There are 5 ways to turn a row about zero (a turn may also mirror it). The second row of each pair is the first, turned, with some noise. The first 35 pairs use one turn. New pairs use 2 turns, one after the other, and a turn may come again.
Some pairs, each with its turns in order after it:
[-13  -2  -3  14   5 -15]
[-13   4   4 -13  16   6]
(1)

[-6 12 -6  3  4 -7]
[14 11  1  8  1 -2]
(2)

[  6  40   8   0 -21  -2]
[ 18 -26  10 -11  -2  34]
(0)

[-3 13  4  8  3  5]
[ 12   8  -4   3 -13   2]
(2)

[-11   1   7   5 -10  15]
[-7  0 -8  5 -7 20]
(2)

[ 12  -9   4  11 -40 -25]
[ 17 -31   4   0  25  23]
(3)

[-2  6  8  2 14 -4]
[-15   7  -2  11  -3   4]
(3)

[  1  12 -11  -2 -16   9]
[12 -7  7  6 -8 15]
(2)

[  2 -17  17   0  15 -22]
[ -8  29  -8  -9   7 -14]
(1)

[-5 -1 14 -2 -1  0]
[ 4  7  6 -3  0 -8]
(1)

[  5  -4  -6 -16  -6  -3]
[ 3  8 14  3  0 13]
(4)

[-23   1 -10  17  -5  17]
[ 12   9 -18  -2  10  28]
(2)

[-14   1 -19   5   1 -21]
[-12  17  -3  15  11  19]
(0)

[  6  40 -40  33  18   4]
[ 61  20  10 -14  -7   5]
(2)

[ 0  9 37 -2  2 25]
[-26 -19 -13 -11 -29   7]
(3)

[-7  0  7  6 -6 11]
[ 11   8   5 -10   2  -1]
(0)

[ 28  -6  20  27  -3 -16]
[-18 -23  10 -22  27 -10]
(0)

[  4  -2  -9  20 -39   0]
[-20 -25  26  15   3  -8]
(1)

[ 24 -11   6 -13 -24  10]
[-16 -32  13  -3 -10   3]
(2)

[-11   0  14 -21   7   0]
[ 21   6  -8  -8   5 -13]
(1)

[ 6  3  8 -6 23  0]
[ -7  -7 -19  -3 -11  -6]
(0)

[ 13   3  13  32   1 -23]
[ 23   4 -19 -16  11 -21]
(4)

[ 5 -4  1 10 -9 -3]
[-14  -4   9   4  -2  -2]
(1)

[ 4 32 13  3 -8 -5]
[21  3 29 12  8  8]
(1)

[-16   1 -27   3 -40 -23]
[ 45   0  11  25 -20   2]
(4)

[-40  33   2 -22  25  10]
[-40   9 -21  37 -19   5]
(4)

[ 0 23 38  1 13 14]
[-36  -8 -19  -1 -23  12]
(3)

[-20  -4 -22  -6  -3   3]
[ 3 -9 12 22 -1  6]
(4)

[ -6  -5  -2   3 -33 -38]
[-25   5  35   4  15  22]
(0)

[ 14 -13  -6  -2   0 -21]
[19 13  3 -2 16  6]
(4)

[-10   4 -18   8   0  13]
[ 16  14 -10   2  -9  -9]
(3)

[ -7   6 -15   4  -2 -16]
[ 5  7 -2  9 16  0]
(3)

[  0 -16  -3  -4   8  19]
[  7  10  -5   4  -5 -25]
(0)

[ 14 -16   1  29  -7 -18]
[ 29  -4  -9 -13  19 -14]
(4)

[-13   0  10   2 -40   0]
[ 19 -39 -14   2   9   0]
(3)

New pairs. What belongs after each?
[15  8 20 -7  2 -4]
[  1  -2   0   8  -9 -22]
(3) (3)

[  1  12  26   0  11 -13]
[  6 -19 -14   6  11  16]
(4) (1)

[  1   2  10  20 -26  23]
[ 10  -3  20  19   1 -24]
(3) (0)

[ 11 -22 -15   2  -1   0]
[-24 -10   2 -13  -2   6]
(3) (3)

[  7  -7 -38   6  14 -18]
[-27  15   3  11  -9  33]
(4) (3)

[-9 -3 21 -9 -5 -6]
[  0 -22  -8   3 -11   5]
(4) (1)

[  2 -27   0 -13  -1  -5]
[-19   2 -13   4  -4 -22]
(3) (2)

[22 -5  8  0 -6  4]
[ 11 -10 -11   9   3  16]
(1) (3)

[ -7 -13  21  -7  12 -13]
[-10   1  10 -27   4 -14]
(3) (1)

[ -2  17 -28  -4   5  11]
[-6  8 26 -8 11 -7]
(4) (1)

[ 10 -40 -24  25   1   5]
[-36 -12 -20 -15  -2 -35]
(4) (0)

[ -6  -8 -35 -23 -39   0]
[-38 -31 -16  15   1 -17]
(3) (0)

[  2  15 -15   3  13 -26]
[ 27   9   1  -3 -11 -12]
(4) (2)

[  2  -3   9 -17   9   6]
[  7  -4  -3  -6  18 -11]
(3) (1)

[  4  20 -11  -7  10  -7]
[ 18   6  -8  10 -11  -6]
(4) (2)

[ -1 -13   3  -1  -9  25]
[  2 -17  -4  -5   0  24]
(4) (4)

[  1  -1   5  20  -3 -24]
[-12  10  -4   7 -16 -20]
(0) (3)

[-17  -6  -2  25   9   1]
[-21  13  -5  13  19  -8]
(4) (0)

[-13  -8  -2 -11   0   9]
[  2  -9  -8   9   7 -14]
(3) (2)

[40  3  1  7 12  1]
[-19 -11 -13  -1 -32  15]
(4) (0)

[-38  -3   2 -17  20  -1]
[ -4   5  40   0  14 -12]
(1) (2)

[-24  -7   7  -3  -1 -12]
[ 14  -7 -13  -4  16 -11]
(3) (4)

[-11  -5   2   2  22  -5]
[ -5  -4   0  21  13 -12]
(4) (4)

[-15 -40   2  18  -3 -13]
[ -8 -12   9 -35  21 -20]
(3) (0)

[-15  13  -1   1 -23   8]
[18 11 19 -9 14  0]
(3) (3)

[-12  -9  -2 -13 -11   2]
[ -6 -12  -4 -11  -6  11]
(4) (2)

[ 10   3  17  10 -15  -2]
[ 11  -3  12 -12 -17 -12]
(3) (3)

[  5   1   7 -26  -5  15]
[  1 -22  -8  10 -20   0]
(2) (3)

[-16 -17 -16 -10   0  -9]
[ 4 -6 25 -9  9 13]
(0) (1)

[-12 -28   1   1  -8   3]
[-20  -1 -21  13   9   6]
(0) (3)

[  0  36   6  12   8 -40]
[ 30  34 -14  11 -13 -26]
(0) (0)

[-30  -5  16   0  -5  28]
[  8 -13  28  17 -27  -8]
(0) (2)

[11 -4 18  0  0 13]
[-7 -9 14 -4 19 -9]
(0) (3)

[ 5 13 17  9  2  1]
[-17  -3  13   0  12   6]
(0) (2)

[-28  -9  40  20  11  39]
[11 20 58  2 24  3]
(3) (0)

[ 25   3  -4 -29 -14  -7]
[ 10 -30  18  11 -13  12]
(0) (3)

[ -2 -16  -7  13  13   8]
[ 0  7 -3  3 19 14]
(0) (1)

[ 18   6 -26   0  -5 -20]
[ 15  16  -3  14 -24   8]
(1) (3)

[-39 -29  19  -8  12  12]
[-26 -22 -23 -33 -25   5]
(4) (1)

[ 16  18 -18   6   3 -40]
[-19 -39   1  18  16  -5]
(0) (4)

[  2  40  -4 -32 -17   2]
[ 15  -5  -3  -3 -51 -11]
(4) (4)

[ -1 -23  -2   0   3   1]
[-6 19  6  0 11  5]
(2) (2)

[  5 -14  18   9 -36 -18]
[ -8 -21  13 -20  33  14]
(3) (4)

[19 28 10  7 19 10]
[  5  18 -16  31 -15  10]
(4) (4)

[ 17 -11  24  40   0   8]
[ -2  12 -43   9  17 -13]
(4) (1)

[-2 18 -8 11  0  6]
[ 10  -2   0  -5  -6 -16]
(1) (0)

[  1 -23   6   9 -40  40]
[-30  23  44  -7   7  -8]
(1) (0)

[  4  11  -2 -16  -3  -1]
[-13   6   1   7  -8  11]
(1) (1)

[ -6 -10 -11   2  10  22]
[ 17  14  -2 -10 -17   1]
(3) (4)

[-10   6  -8   5 -16  15]
[  6 -25  -1  -9   0  -6]
(0) (0)

